The rows of each matrix lie in a flat space through zero, up to rounding. After each matrix: how many dimensions does the smallest such space have?

[[ -9  -2   3  -7  -3  10  11   2   0   0   1   1  -1  -8   3  -3  -8   8
    7   4  -3  -4]
 [ -2  16  33  -5   7   3  12  25   3  14   6 -18  41   3   3 -27 -18   0
   -7  11  -4 -17]
 [  3  33  30 -14  17   5  16  13  11  32   5 -20  35   3 -10 -23 -25 -14
    9  16  -3 -26]
 [ -7  -5 -14  12 -13   5 -17  -2  -2  -7   9  -5 -43   9  -9  18   3 -26
   12 -10  15  22]
 [ -3   7  17 -13  10   5  18   4   4  10   5  -6  17  -4  -2 -12 -13   6
    0  15  -8 -19]
 [ 10   3   5   5   5 -19   9  -2   3   3  -9   9  33  -5   8 -11  13  19
  -23  -1 -14  -8]
 [ 11  12  16 -17  18   9 -28   8  -3  -6  -6 -10  21  14   0   4  -8  -9
    0   4   7  -7]
 [  2  25  13  -2   4  -2   8  -2  11  18   2  -6  11   0 -10  -3  -5 -14
    2   3  -5  -8]
 [  0   3  11  -2   4   3  -3  11  -1   2   3  -9  10   5   1  -7  -7  -4
   -1   3   3  -4]
 [  0  14  32  -7  10   3  -6  18   2   4  10 -19  23  13  -5 -10 -12 -13
  -11  11   0 -10]
 [  1   6   5   9   5  -9  -6   2   3  10  20 -18 -23  18 -19   2  -3 -34
   -2   7   8   3]
 [  1 -18 -20  -5  -6   9 -10  -6  -9 -19 -18  19   0 -11  17   9   8  25
    6 -11   1   8]
 [ -1  41  35 -43  17  33  21  11  10  23 -23   0  73 -23  12 -23 -35  26
   26  11 -14 -39]
 [ -8   3   3   9  -4  -5  14   0   5  13  18 -11 -23   3 -14  -2  -5 -19
    3   6   1   1]
 [  3   3 -10  -9  -2   8   0 -10   1  -5 -19  17  12 -14  11   6   4  20
    8  -9  -6  -1]
 [ -3 -27 -23  18 -12 -11   4  -3  -7 -10   2   9 -23  -2   6   1  13  10
   -6  -7   3  14]
 [ -8 -18 -25   3 -13  13  -8  -5  -7 -12  -3   8 -35  -5   4  13   0   1
   21 -11  12  16]
 [  8   0 -14 -26   6  19  -9 -14  -4 -13 -34  25  26 -19  20  10   1  36
   17  -8  -5  -7]
 [  7  -7   9  12   0 -23   0   2  -1 -11  -2   6  26   3   8  -6  21  17
  -39  -1 -13   1]
 [  4  11  16 -10  15  -1   4   3   3  11   7 -11  11   6  -9  -7 -11  -8
   -1  15  -2 -15]
 [ -3  -4  -3  15  -8 -14   7  -5   3   0   8   1 -14   1  -6   3  12  -5
  -13  -2  -4   7]
 [ -4 -17 -26  22 -19  -8  -7  -8  -4 -10   3   8 -39   1  -1  14  16  -7
    1 -15   7  25]]
 : 7

[[ 17   4 -20  26  19  33   1  -1  22  -6   9   0 -21  23  -2   8  18  -5
  -12  -6  -1 -20]
 [  4   1  -4   1   1   6   0   0   4  -6  -2   7   1   7  -2  -6   5  -1
    0   3   0  -5]
 [-20  -4  34 -29 -20 -43   0 -15 -23  12   9 -15   7 -47   8 -14 -12 -22
   12  18   1  25]
 [ 26   1 -29  75  39  57  27 -28  47  -1  22 -31 -66  52  17  42  45 -18
  -27 -30 -13 -25]
 [ 19   1 -20  39  17  36  22 -22  30 -15   3  -2 -30  43  11   8  35 -12
  -11 -10 -11 -18]
 [ 33   6 -43  57  36  68  10  -5  45 -16   7   3 -39  62  -1  20  39   0
  -22 -19  -6 -39]
 [  1   0   0  27  22  10  -4  -2   9  25  30 -38 -36 -15   3  36   0 -12
  -16 -16   3  -1]
 [ -1   0 -15 -28 -22  -5  -2  27 -13 -27 -52  55  58  36 -11 -27 -16  48
   17   0  -1   0]
 [ 22   4 -23  47  30  45   9 -13  34  -2  21 -17 -44  29   4  23  31 -15
  -20 -14  -4 -24]
 [ -6  -6  12  -1 -15 -16  25 -27  -2 -10 -12   0   1   9  18 -11  12 -10
    8   3 -13  14]
 [  9  -2   9  22   3   7  30 -52  21 -12  21 -17 -40   6  23 -14  43 -52
   -3  15 -15  -3]
 [  0   7 -15 -31  -2   3 -38  55 -17   0 -17  36  46  -6 -32 -10 -35  43
    5   3  19 -10]
 [-21   1   7 -66 -30 -39 -36  58 -44   1 -40  46  81 -24 -29 -25 -58  57
   22   9  18  15]
 [ 23   7 -47  52  43  62 -15  36  29   9   6  -6 -24  45 -17  52   1  36
  -27 -40   7 -33]
 [ -2  -2   8  17  11  -1   3 -11   4  18  23 -32 -29 -17   8  22   4 -18
   -9  -7   0   4]
 [  8  -6 -14  42   8  20  36 -27  23 -11 -14 -10 -25  52  22  23  27   3
   -7 -25 -19   0]
 [ 18   5 -12  45  35  39   0 -16  31  12  43 -35 -58   1   4  27  28 -33
  -23  -8   0 -22]
 [ -5  -1 -22 -18 -12   0 -12  48 -15 -10 -52  43  57  36 -18   3 -33  70
   10 -20   5   2]
 [-12   0  12 -27 -11 -22 -16  17 -20   8  -3   5  22 -27  -9  -7 -23  10
    8   7   8  10]
 [ -6   3  18 -30 -10 -19 -16   0 -14   3  15   3   9 -40  -7 -25  -8 -20
    7  26   8   3]
 [ -1   0   1 -13 -11  -6   3  -1  -4 -13 -15  19  18   7   0 -19   0   5
    8   8  -2   1]
 [-20  -5  25 -25 -18 -39  -1   0 -24  14  -3 -10  15 -33   4   0 -22   2
   10   3   1  25]]
 : 4

[[ 12   1   3  -4 -13  16  20 -11  -2  27   8   3  14 -18 -24 -10  18  -6
  -11 -20  15  10]
 [  1   0   3 -10 -25 -19 -16  12  -2  -7 -11   6  13 -29 -22   0 -18  -3
   12  19   7 -20]
 [  3   3 -51 -10  -5 -18  36  32   9  20 -33 -14  -8  34  12  11   5  13
  -26 -21 -13  15]
 [ -4 -10 -10 -24   2  12  -1 -13  12  -6   0   2  16 -12 -10   0  20   9
   -8   4  -3  16]
 [-13 -25  -5   2   0   1 -18  38   1  -2   6 -23  -8  12   2  15 -19  -9
    0   3   2   4]
 [ 16 -19 -18  12   1 -26  17 -14 -10 -26  -4 -29  24 -27   7 -15  -1   8
   -2  -5 -20  -2]
 [ 20 -16  36  -1 -18  17 -35 -24  -1  17  -7   9  36   5  -1  23  -3  27
    0  18 -14 -10]
 [-11  12  32 -13  38 -14 -24 -63  54   5  -4  25 -34 -22  30 -17  -8  -5
    2   6   5  -3]
 [ -2  -2   9  12   1 -10  -1  54 -62  -9  20  -5  -5   3 -27  27  -5 -25
  -19 -11  17  -8]
 [ 27  -7  20  -6  -2 -26  17   5  -9  -5  25   8 -24 -12 -17   9 -30  12
   25  -3   7 -19]
 [  8 -11 -33   0   6  -4  -7  -4  20  25 -52   3  20  20   3  -1   0  15
    8   3 -21   4]
 [  3   6 -14   2 -23 -29   9  25  -5   8   3 -26 -18 -28 -11 -14 -15   4
    1  29  15 -20]
 [ 14  13  -8  16  -8  24  36 -34  -5 -24  20 -18 -71  10  18 -14  14   3
    4 -14   3 -19]
 [-18 -29  34 -12  12 -27   5 -22   3 -12  20 -28  10  -7  28  10 -29   5
   -1  10  21 -25]
 [-24 -22  12 -10   2   7  -1  30 -27 -17   3 -11  18  28 -62  19   2 -14
  -10  -1 -20  -3]
 [-10   0  11   0  15 -15  23 -17  27   9  -1 -14 -14  10  19 -19  -3   3
    3  10  11  -8]
 [ 18 -18   5  20 -19  -1  -3  -8  -5 -30   0 -15  14 -29   2  -3 -64  11
   15   3 -36   3]
 [ -6  -3  13   9  -9   8  27  -5 -25  12  15   4   3   5 -14   3  11 -42
  -13  -7 -12  13]
 [-11  12 -26  -8   0  -2   0   2 -19  25   8   1   4  -1 -10   3  15 -13
   -8  11   2   3]
 [-20  19 -21   4   3  -5  18   6 -11  -3   3  29 -14  10  -1  10   3  -7
   11 -54 -36  19]
 [ 15   7 -13  -3   2 -20 -14   5  17   7 -21  15   3  21 -20  11 -36 -12
    2 -36 -41   2]
 [ 10 -20  15  16   4  -2 -10  -3  -8 -19   4 -20 -19 -25  -3  -8   3  13
    3  19   2 -13]]
 : 19

[[ 54 -50 -56 -12  -7  26  -7  -5 -34  -7  -9 -29 -20  16   4 -27  59 -44
   -3 -24 -15  10]
 [-50  22   9  25  -3  -6  -4  23 -52   1 -19 -49   6  22  -4 -40  15 -20
  -22 -30  -5   3]
 [-56   9  47  -1 -21  15  24 -26 -31  29 -22   4  19 -24  -7  -9 -42 -24
   31   2  -2  23]
 [-12  25  -1  37  23  10   0  18 -12  21 -10 -11   4  16 -18   9 -12   7
   -6 -30 -50   5]
 [ -7  -3 -21  23 -23 -21 -12   1   7  -8  36  22  34  -4 -19  51   6  14
   23  17   9 -11]
 [ 26  -6  15  10 -21  23  20 -17 -29  35  19  42  38 -23  21  18  19  16
    7  -7  21  -3]
 [ -7  -4  24   0 -12  20  -1 -28   1  23 -16  56  20 -48  -6  22 -77  -7
   20   2 -18  18]
 [ -5  23 -26  18   1 -17 -28  15  16  56 -10 -23  22  -4   9 -29 -19  16
  -11  -7 -49 -44]
 [-34 -52 -31 -12   7 -29   1  16  57   5 -52 -38 -72 -33  -9 -45  48  22
  -39   2  13  -5]
 [ -7   1  29  21  -8  35  23  56   5   2 -25 -10  24  -8  -7 -14 -28  29
    6 -19  19  10]
 [ -9 -19 -22 -10  36  19 -16 -10 -52 -25  -7   9 -11  26   6   8  -5 -12
  -40 -24 -18  30]
 [-29 -49   4 -11  22  42  56 -23 -38 -10   9 -28  19  47  -8   7  -3  42
   -4  -3  24  65]
 [-20   6  19   4  34  38  20  22 -72  24 -11  19  37  14  26  21  27  12
   12 -17  13  31]
 [ 16  22 -24  16  -4 -23 -48  -4 -33  -8  26  47  14  -8  11  31   4 -24
  -20 -13 -19 -23]
 [  4  -4  -7 -18 -19  21  -6   9  -9  -7   6  -8  26  11  18 -11   5   6
   17  -6  19  -3]
 [-27 -40  -9   9  51  18  22 -29 -45 -14   8   7  21  31 -11  43  12  45
  -33  10  20  52]
 [ 59  15 -42 -12   6  19 -77 -19  48 -28  -5  -3  27   4   5  12  81  19
   12  22  28 -54]
 [-44 -20 -24   7  14  16  -7  16  22  29 -12  42  12 -24   6  45  19  76
    5 -25  -3  12]
 [ -3 -22  31  -6  23   7  20 -11 -39   6 -40  -4  12 -20  17 -33  12   5
   -8  11  53  51]
 [-24 -30   2 -30  17  -7   2  -7   2 -19 -24  -3 -17 -13  -6  10  22 -25
   11  51  35   3]
 [-15  -5  -2 -50   9  21 -18 -49  13  19 -18  24  13 -19  19  20  28  -3
   53  35  14  -3]
 [ 10   3  23   5 -11  -3  18 -44  -5  10  30  65  31 -23  -3  52 -54  12
   51   3  -3  55]]
 : 15

[[ -2  -9  -3  39  16  18   6  11  23  -4  -3  -7  -2   1  -2   5   2  14
   28   9  17  -1]
 [ -9  16   6 -16 -42  20  22  23 -19 -10  22  28 -11   6 -18  19  -2 -12
  -24  -9   3 -32]
 [ -3   6 -19  15   5  29 -15   3   4 -10  -8 -12 -10  -4  -3 -34  -3  -4
    4  16   6   7]
 [ 39 -16  15 -30  13 -25 -12  30  -4   1  -1   5   5 -13 -12   4  -3   0
    8  22   6  36]
 [ 16 -42   5  13 -23   3   2   1  20 -10  -5 -28   0 -13   6  15   0  -7
    7 -24 -21   2]
 [ 18  20  29 -25   3 -34 -14   5 -28   4   1  14  43 -12  12   9  23 -11
  -25  10 -21   2]
 [  6  22 -15 -12   2 -14 -41  -5 -31  12  -6   4  -9   2  -9 -12  42  12
    8   7   9  -2]
 [ 11  23   3  30   1   5  -5 -58  14  -6  15  46  -3  28  11 -21  27 -12
   -8   8  -9   7]
 [ 23 -19   4  -4  20 -28 -31  14  -6 -13  -6  10  -4  -5  12 -21  30 -25
   -2   0  18  25]
 [ -4 -10 -10   1 -10   4  12  -6 -13 -26 -10   3 -18  -3  -6  16   5  31
   -5 -11  -8  -9]
 [ -3  22  -8  -1  -5   1  -6  15  -6 -10   4  14   0  20   3   2  14   2
    7   2   1  -8]
 [ -7  28 -12   5 -28  14   4  46  10   3  14 -20  -5  13   5  19   7   8
   18   8  15 -17]
 [ -2 -11 -10   5   0  43  -9  -3  -4 -18   0  -5 -26 -21 -22 -27  19  18
  -11   3   4   4]
 [  1   6  -4 -13 -13 -12   2  28  -5  -3  20  13 -21 -16  12   9  31 -19
  -11   2  -1  -3]
 [ -2 -18  -3 -12   6  12  -9  11  12  -6   3   5 -22  12 -28   7  10  22
   28 -15  -5   5]
 [  5  19 -34   4  15   9 -12 -21 -21  16   2  19 -27   9   7 -31  19  13
    1  16  26   5]
 [  2  -2  -3  -3   0  23  42  27  30   5  14   7  19  31  10  19 -54   0
   23   2 -15   0]
 [ 14 -12  -4   0  -7 -11  12 -12 -25  31   2   8  18 -19  22  13   0 -19
  -12  -6 -15 -18]
 [ 28 -24   4   8   7 -25   8  -8  -2  -5   7  18 -11 -11  28   1  23 -12
  -16  -3  16  16]
 [  9  -9  16  22 -24  10   7   8   0 -11   2   8   3   2 -15  16   2  -6
   -3  -4  19 -16]
 [ 17   3   6   6 -21 -21   9  -9  18  -8   1  15   4  -1  -5  26 -15 -15
   16  19 -38   9]
 [ -1 -32   7  36   2   2  -2   7  25  -9  -8 -17   4  -3   5   5   0 -18
   16 -16   9  -4]]
 : 15
